The first 8 rows are patterns. Each new row is the sum of 2 different patterns, raised or lowered, with some noise. Before adding, each is slid sideways (what falls off one end comes back at the other) and multiplied by a number that may be negative. Names go in the order of the patterns.
Known rows, each followed by the names of its patterns:
[ 14  15 -12  11   5   2 -21  -1   5  16  -2   0 -10  -5   1   2  19   3
  23  -5 -12   2   7  -7   6   2  -5   7  -1 -15  21  -9   5   1  -7   3
   3   3  -5   1 -11] -> S
[-13  -9  -2  -3  -4  -4  12 -11  12  12   8   7  -1   0   1   0 -14  -2
   1  -7   6  13  15  -6  23   3 -12   3   6   7  -7 -16   0  10 -23   4
   1  -7  23   3  -4] -> G
[  5  -4  -1 -18  -2  -3  -8  -6  -2  10   7   9  16   8   1   3  -2  -2
  -2   0   0  -5   5  11  -5   1  13   2  -1   1 -13  -6  -3  16  -3  12
  -7   7   0   2  23] -> K
[-10  11   5  15  -1   0  -4  -2   9   1  -5   9  -8  -3  -6   0 -11   3
 -15  -4 -10   9  20   7  -1  10  -5  -5   1   2  -2   3   4   4  -3  -4
  15  12  -5   0   2] -> Q
[  7   0  -2  -2   0  12  -8  18   0  -8   1   3   2   3 -18   8   1  -2
   2   1   0  -2   4  -5  -2   3   7  -2   5   0  15  -3 -10  11  -5  -3
   8  16   6   6   3] -> P
[ -7  -3   3  -5  -6   1  -2  -7   1  -2   0   5  11  -6  -2  -5  -4  12
  -8  -5  -4   2  10   3   2   4 -11   4  -3   6  -1  -6   4  12  -5  -2
  -2  -2  -1  -6   0] -> J
[  0   5 -13  12  -7  -1  -1  -7   1   0   6  -4 -22  -6  23   0  23   0
 -10   1   3  23   0  -9   1   1   2   2   1 -14   1   0   5   3   6  -9
  -1  20  -9  -3  -3] -> T
[ -9  -3   0   3 -10   2   1  -3  -6   0   1   0   3  12  -2  -6   2  -1
   1   5  12  10  -1   0  -5  -1   7   2 -15 -10  23  -8  -1  -3  21  -2
  -4  -4   2   3   2] -> N

New rows. What belongs after each?
[ -5 -11   4   0 -23   9 -19  -7   3 -17  -7  -7  -3  -2  -4 -14   7  -2
 -13  -1   2  -7 -30  -4   7   0  -9  -7 -15 -10 -12  -7   1  -6  14 -14
 -21  -4  -3 -18  -1] -> S J
[  4 -15   8  12   1  24   6 -12  -9 -18   7  10   0  -3  19  -9  15  20
   6  13  14  -8  10   2  -9   7   3  -4   6  18  18   7  17  -1   2   2
   7  13  12 -10   0] -> S G
[  3  -8 -16  -3 -10 -12  -6 -14 -14  -8 -21  -2 -10  -7 -15  -5 -10 -11
 -10 -20  -4 -25 -25  10 -22 -11 -17   9  -4 -18 -33  -5 -10   0  -7 -10
  -7 -27  -7 -27  -8] -> S J
[ 0 18  7 31 32 11 17 19 36 -8 13 16 29 17  4 18  6 17 17 24 18 36 18  0
 -3 19 29 22 38 12 14 16  7 55  9 12 17 10 19 18 21] -> S T
[-35 -34 -12 -31 -29 -23   0 -23 -29 -36 -19 -28 -11 -17 -20 -20 -32 -28
 -45 -18 -11 -15 -33 -18 -29 -21 -10 -28 -17  -4 -47 -10 -28 -18 -14 -27
 -22 -18 -18 -22 -11] -> S J
[ -1  -3  -3 -14  -1  -7  -7 -16   1   4 -14   3  -2 -14 -21 -15 -19  -5
 -11  -2  -2 -11   0 -11   6 -23 -12  -2  -9 -11   0 -11  14 -18  -6   1
 -12 -14  -1  -3  -7] -> P J
[  3  10 -10   9 -16 -12   2  -6  13  -5   7  10  -1   0   3  20   4  -5
  -1 -22   2   0 -10 -10   1   3   6  -5  17  18 -10   7   0 -11 -17  -5
  -5  -6  -1  10  -3] -> K P
[29 26 19 29 31 20 29 25 27 34 13 34 21 19 33 36 30 26 27 24 31 32 17 31
 34 20 27 24 22 34 24 26 22 10 31 29 34 28 38 24 19] -> S P
[ 11   8   6  18  15   9   6   3   7  14   4  16   8   8  15  10  17   0
   7   7   9   3   6   9 -13   9   3   6  14  13  23  19  11  17  -3   4
   4   2   3  11   8] -> K Q
[ -8 -18 -11  -7  -6 -12  -2 -28 -18  -5 -15 -16 -16   5  -3 -17 -22 -12
 -14  -5 -13 -14 -17 -26 -13 -30 -13  -4 -12 -21  -5 -16 -14  -5  -8 -14
  -3 -29  -6  -8 -18] -> S J
[ 28  12 -14  11  20   3  10   0   6   5  14  -3  14  -8  -4  10  -1   4
   3  21   6   2  -9   8  16  14   5   6   6 -11   7  -6  19  18   4  -4
  12   7   5  -2  -9] -> S N
[ -4 -30 -15  -5   2 -17  -7 -19 -12  -4   4   2  -8   7 -17  -7 -12  -9
 -17  -2   2 -11  -1  -5 -32  14 -21   1  -6 -20  -3   5 -11 -13  -9 -20
   3  -1 -19  -7  -6] -> S J
[  6   9  -9   7  -6   1   5 -11   2  -9  -2   4   1  19  23   0  10  12
   4  -4  -1   0 -12   2   6  -1   3  10   2   4  -8  13   8 -14  13   4
 -14 -11   1  -3  14] -> K P
[ 14 -11  -8  -2  21   2  -6 -11  12  -3  11  14   0  -2 -16 -13 -27   2
  27  -3   5   1   0   0   8  13   6  11 -21  -6  -6  -2   0  -8  -5   7
  11   5  26  -7 -13] -> S K
[ -6   9   0   3  -1   3 -15  -4  -3   1   9   0   1  -5   9 -12  -2  -3
   0 -11  -8  10 -11   0  -2 -10  -3   1   2  -8 -20  -3  17   1  17   8
 -14  -7   7  14  -5] -> P T
[ -5  12  -9  -4   8  12   6  16  -9 -14   0   3   4  -9 -24  -2   5 -20
   2   1 -13  16  12 -14 -16 -13  -4  -2 -15   0   4 -13   9   2   3   5
   0  -5 -15  -7   0] -> G T
[-20   9  -1  -9 -17  30  -9 -11 -10 -25  -7   4   7   0  -7 -16  -3 -18
 -14  12 -17 -21  -9 -17  -5  -2 -12  -4  17 -20   0  -3 -11 -11 -20  -4
 -29  -5   3  -1 -21] -> S G
[  8 -13 -13  -6  -1 -10  -1   2  -8  10   7  -5 -11   4  -7   5   0  -4
   8 -17   0  -5 -13   9   0  -5   9   7  -2 -10  -7  -9 -19 -10   1  -1
 -10  -8   6   0  -4] -> K Q
[21 31 15 -3  5  6 16 13 16 10 -7 -4 13 -3 27 23 12 13 23 10  3 11  3  2
 17 -2 17 10 13 18  9 10 15 12  4 22  2 -5 20  6 10] -> S K
[-8 15 17  2 12 14 16  2 13  5 31 -5 13 13  9 11 13 22 33 20  8  6 10 17
 11 19 10 12 19 10 -2 27  0 17 -1 12 25  4 19 14  7] -> S P
[13 -1 10  9 24 16 12  5 13 17 -1  7  8 10 21 15 13 11 -1 22 16 12 10  8
  7 26 11 20  8  9  7  5 18  5  5 17  1  4  5  9 -3] -> Q J
[ -2 -21  -7 -12  -2 -12 -16  -8  -5 -23 -10  -7 -13 -10 -14 -13 -26 -19
 -10 -14 -12  -8 -17 -19   1  -6 -28  -2  -4 -11 -26 -13 -10   1 -18 -18
 -13  -3  -1  -8 -11] -> J N
[ -7   2   3  -4   0   4   0  -6  -4  -9  -6  -8  10  -2   1  -6   3  -1
   4  20  -2  -4  -3 -14   5  -7  -8  -5  -1  11   6   6  12  -2   2   0
   2  -3  -5   2   8] -> K J
[ 11   7   9   4  12  16  -4  19  16  15   8  -4  18   1  19  19  12  14
  10  23  12  -2  41  18  -7  -6  -8  13  23  10   5 -10  20  24  11  10
  17   9  10  26  16] -> T N
[ -7  13   7 -16  -9  24  -9  -1  -4  22   1 -15 -13   6   2   3  -1 -10
  -2  -8  -8   2   5  -1 -11  -1   6  -6   8  13   1  -5  10  -2   9   7
  17   4 -13  -6  -4] -> Q N
[23 25 28 19 20 27 16 33 18 16 19 21 25 22  6 28 22 17 21 21 25 23 32 14
 20 21 23 30 22 20 28 22 22 30 21 22 17 36 24 30 23] -> P J
[ 10  12  -5  -5   7  -6  -3   7 -11   0  16 -11   6  -1   0  19  -6 -13
   6  -3  -3  15   2  -7  14  -7   3  -1  16  -3  -6  -2  -7  16   8  -3
   1  -1 -14  -1 -36] -> S P
[  9  -7 -13  -8   2  -3  -4 -21   7  -5 -10  -3  -2  -4  -8  -4 -10 -16
  -3   1 -12  -2  -5   1 -17 -19   3  -9  -5  -1   2  -1   6   3 -14   0
  -8  -7 -17   7 -11] -> P N
[-39 -30   5 -32 -20 -24   9 -28 -32 -22 -24 -21 -16 -21 -22 -18 -16 -29
 -21 -21 -27 -30 -15 -27 -13 -20 -15 -22 -27 -19 -19 -33 -13 -11 -14 -22
 -22 -27 -24 -12 -23] -> P N
[-21  -9 -16 -18  -8  -3 -16   8  -7 -18 -22  -7 -15 -12 -26 -12  -7 -41
 -13 -10 -16  13  -9 -14 -14 -14 -13 -21 -19 -21 -16 -25  -7  -6  -8  -9
 -13 -13 -10  -9 -24] -> G K
[-12   2  -9 -11 -13  -5 -10  -4 -16  -9  -4  -1   5   8 -11   2  -3   2
   1   1  -5   3  -1  -3 -11  -8  17  -1   3  -5 -10 -14   7   1  12 -23
   3  -8  -9   2  -5] -> Q P
[-35 -12 -18 -16  -9 -14  -7  -8 -12 -17 -11 -29 -21  -2 -40 -29   7  -6
 -17 -22  -8 -17 -21 -10 -10 -14 -16 -41 -20 -37 -10 -15 -13 -19 -13 -28
 -18 -10 -22 -13  10] -> S N
[19  6  8  7 12  1 11  9 -2 12  2 -5 23  0  6 10  2  5 11 11  4 11  9 13
 17 -2 14 18  4 -9  5 12 25  9  9  5 -3 12  8 23 10] -> S J
[ -9   5   8   6   0   9  15  10  15 -10   9   2   2  15   9  17   7   6
  16   3   9  18  10   9  10   2   4   0  16  14   4   8   9   6  -3  15
  14   1  23   1   7] -> S P
[ -4  10  -5   9  13   8   6   5  33  34  15 -12  40  -1  19  13  -8  11
  -2  22  25  17  35  18  22   9  29   4  -7   0  -2   2   7  12  13  29
  17  17  21   5   4] -> G K
[19 12  8 20 18 10 11 -1 -1 11  5  9  7 11 13 14 18 23  6 12  5 10 11  7
  3  7 14 19  7 12 24 11 14 12 -1  8 12 23  9 21  4] -> K J
[  5  -1  23   6 -10   2   5   0   3   0 -17  -9   4   5   5   8 -16   4
  23  -7  -7 -10  -3   0 -16  20 -12   1  -7  -4   6  -5  -3  -1 -20  -4
  24   1  27   1  -6] -> J T
[  0 -10 -28   0 -23 -17 -15 -14  -9  -5  -5 -13  -9 -18   2  -5 -27   2
  -6 -18 -26 -11  -8  10  -6  -8 -29 -11 -17  -3  -3  -7   6 -32 -21  -6
  -4  -2  -5  -7  -6] -> S K
[  8   0   3  13   0   0   0  -9 -15   0  -2   2  -2  -8  11  -1   0   4
 -11  -8  -5 -14   3  -8   8 -13   6  -1  -4 -15   2  13   2  -3  -1  -8
  -3   0  -6  -8   2] -> K J
[  6   7   1  -3   2   2   1   0  -2   4   2  -3   6  11   3   0  -4 -20
 -11  -3  15   1  11 -12   7  11   9   9  10  -5   1 -31   0   1  -5  -7
  -5   9  14  11  17] -> K N
[ 10   9  10   0  19   8  -1  11  13   6 -14   9  17  11   2   4  -3   2
   3   5  13   5  25  -2  -9   7  10  -3  10   6   2  14  12 -10  19  -4
   8  13  -5   4   6] -> S J
[ 10  -6  -7  -4  23   0  -5  11   3  20 -13  -1   0  12   1   3  -7  -3
  13  -4  26  13  27   5  -8   7  10  -1  -1   2  -2   4   6  -1  31  -8
  21   6 -11   9   9] -> S G
[-13  -3   2  -3  -2  -7 -13  12  -9 -13  -3  -4  -5   5   4   0 -10   1
 -12  -2  -6  -4  -5 -27  -3   7  -8  12   0  -5  -6  -5  -5 -11 -11  -8
 -12  -6  -5 -12   3] -> K P
[  6 -17   8   2  -8   7  -3   8   0  16  -4  -5  -1  24  -6   1  -4  -4
  -7   6  21   0  -6   3  -1  -3  -1   2  -5 -13  -7   7   4   3   5 -10
  12 -18  -3  -3   4] -> Q T
[-13 -21 -16 -15 -14 -13 -12 -11  -6 -17 -14   0  -9  -7  -7 -27 -21 -20
   3 -14  -3 -29 -12  -1 -16   7 -11  -6 -18 -35 -19 -16 -20 -19 -22  -5
  -7  -3  -5  -4 -14] -> K N
[ -7   4 -16  -2   2  -9  -4  -9  -9  -4   2  -6 -29 -10   8   5  23 -12
  -7  -2  -2   2  -5  -9   2  -4  -5 -10  -7 -16  -1   6   2  10  -3 -20
  -5  15 -15  -4  -7] -> S T
[ -5  -6   9   8  13  12  -9  -3  21  -1  16   0 -10   3  -1  22  10  -8
   4  12   5   1   0 -20  -5  -1  18   0  14 -12   6  17  -4  17   2  -3
   5 -25  10  -5  -5] -> K T
[  4   6   1  -7   6  -3   7   1  -8  -1  11 -12   3  -9  -4   8   6  -1
  -4   8  -8  14 -16  -9  12 -15  -1   9  16  -2  -7 -14   4  -6  11   0
  -4   1 -20  -8 -20] -> S J
[ 20   8  21   9  -7   3  14   6   9   5   0   8  -6  -6  26  -4  11   5
  -6  -4  -3   9   0  10  -5   9  16   5  22 -13  13 -13   8  -9  20   8
   9  -4  -2   6  15] -> S N
[ 1 10  3 -1  5 25  5 -2 16  4  8 13  5  7 10  8 20 -1  8 14  0 10 10  9
  1 13 13  7  5 18  5  6 -2 12 19  2 20 18  2 -6  1] -> P N
[-15 -11 -14  -8 -16  -4 -11 -16  -7  -6 -20 -17 -11 -14 -15 -14  -8  -8
  -8   0 -17  -8 -17  -9  -3  -7  -1  -4 -10  -1 -19 -10  -3  -9 -20 -15
   8 -16  -7 -11   4] -> P N
[  5 -17 -18   2 -15 -19  -8  11  -8  -9 -19  -9 -17  -6  -3  -8  -4 -19
 -14 -24   7   8 -25  -6  -4 -10 -25  -2  -9  -4   2 -24  -1  -4  -6   0
 -13  -2 -10  -4  -4] -> S N
[  7   5   6   2   5  -6   2   8   1  11  -5  -8  -1   3   0  11  -7   1
  -4   8   4   1  12 -13   4  13  -2   9   5   7  18   8   2  18   6  12
  -2  -8  -3   9  -1] -> Q P
[-15 -20  -6  -4 -23  -6 -13 -22   8  -6 -11 -17 -23  -6  -8 -11 -11  -8
 -19  -2  -5   3  -8  -8 -13 -10  -7 -22 -18  -8 -14  -2   0   1 -10   5
  -3 -14 -10  -1   2] -> G J
[ 12  16  -9   1   3   1  44   9  16 -10   7   8   9  27  11  17  -2   3
  16  13   8   2   7  19  16   5  22  16   3  16  18  21   0  26  11  -7
  16  23  11   4   9] -> G K
[-15 -16 -10 -15 -26  -9  -8 -20 -10 -12 -14 -16  -9 -14 -12 -12 -12  -7
 -19  -4  -6 -29   4  -7  -6 -22 -18  -6 -10  -8 -13 -16   1   1 -15 -15
  -4 -14 -12 -15  -7] -> J N
[-18  17  20  13   6  -3   3  23  -2  18   8  10   1  10  16   1   2  15
   9   6  14   5  16  -3  17  21  -3  18  17   1  -2  12   3   9   3   5
  -1  16  12   3  20] -> P J
[ -6 -14 -12  -3   3  -6   9  -1  -8  -9  -4 -16  -4  -1  -9 -15 -17   0
  -4 -13  -8  10 -13  -9 -10  -3  -9  -6 -22  -1   1 -14  -9  -3  -6 -25
 -13  -5   3 -10  -5] -> S N
[  9   2   8 -14  -7  -4  -1  19  -5  10  -6  -7   7   5  -4   6  -8  -2
   1   3 -12   8  -3  12  -3  -8   1  -1   0  -9  -1 -11   5  12 -13   1
   3  -3 -18  -1   2] -> S J
[-11  -5 -14 -16 -25 -12 -12 -24 -19  -9 -20  -7 -13 -16 -32 -12 -31 -12
 -26 -10  -4 -27 -17  -7 -17  -7 -14 -12 -12 -10 -11 -22 -22 -21 -17 -13
 -17 -16 -14 -19  -8] -> K Q
[  6   9   3  11   9   7  -1   5  15  14  -7   7  14 -11  17  12  13  -7
   2   0   2   8   8   2  14  -1  -5   7  -6  -5  11  -7  -1  -3  10  33
   6   4  14  -2  -1] -> Q P
[ -6 -19  -3  -4   9 -14   7   2 -22  -2  -2  -3   2 -26   2  -8  -5  12
  -2 -21  -8 -16 -10   0  -4  -4 -24  -1  -1   5  -9 -14   2 -11   2   1
   9  -3  -2  -8   6] -> P T
[-14  -6  -2  -8 -12  -9  -4   0 -29   2  -6  -2 -32  -8   9 -10 -11 -11
  -9   2 -15  -2 -17   0 -12 -16  -6  -2  -4 -12 -22 -16  -5  -9  11  -8
 -14  -8 -10  -4 -16] -> T N
[  9  -9 -17 -12 -11 -11   2   0  -9 -13 -23 -14 -35  -4   4 -11 -14  -6
 -18 -20 -13 -14  -9   7 -24  -8 -14   1   5 -29  -4 -12  -4 -28   1 -15
 -17  -3 -18 -15   0] -> S N
[  9   1   5   7   4  -3   5   4   8  10 -10  12  10   7  -1  -1   3   2
   5  21   3   4   0   6  11   5   3  16   6   8   4   6  13   7   1   2
  17   3   9   4  18] -> J N
[-42   6 -33 -22 -21  -2 -18 -24 -28 -17 -37 -11   7 -18  -2 -37 -29 -40
 -11  14 -16 -32 -10 -23 -18 -10 -26 -26  -2 -39  -4 -20 -14 -16 -21  -4
 -28 -16 -21  -8 -25] -> S T
[  9   6   3  22   8   0  -1 -13   0   2   0   6  -1  13   7  10  27   6
   1   4   3   8   5   5   6  -8  14  13   3   4  13   9  12  -1 -10  -5
   1  19  -4  15  -6] -> K J
[ -4  -1 -18   7  -3 -13 -11  -8   2 -25   3  -5  -2   1 -14   2 -23 -15
  -6  11  -7 -13  -7 -13   4  12   4   0  -8 -19  -5 -23 -11   5  -5 -16
   3   1   6  -5   7] -> S G
[  6  13  16  -8  -3  20   4  28  10   4   5 -20   2  17  10   5 -23   3
  15   8  -4   7   5   3  15   4   7   1   5  11  13   2 -10  15   9  14
  16  11  19  -6   9] -> T N
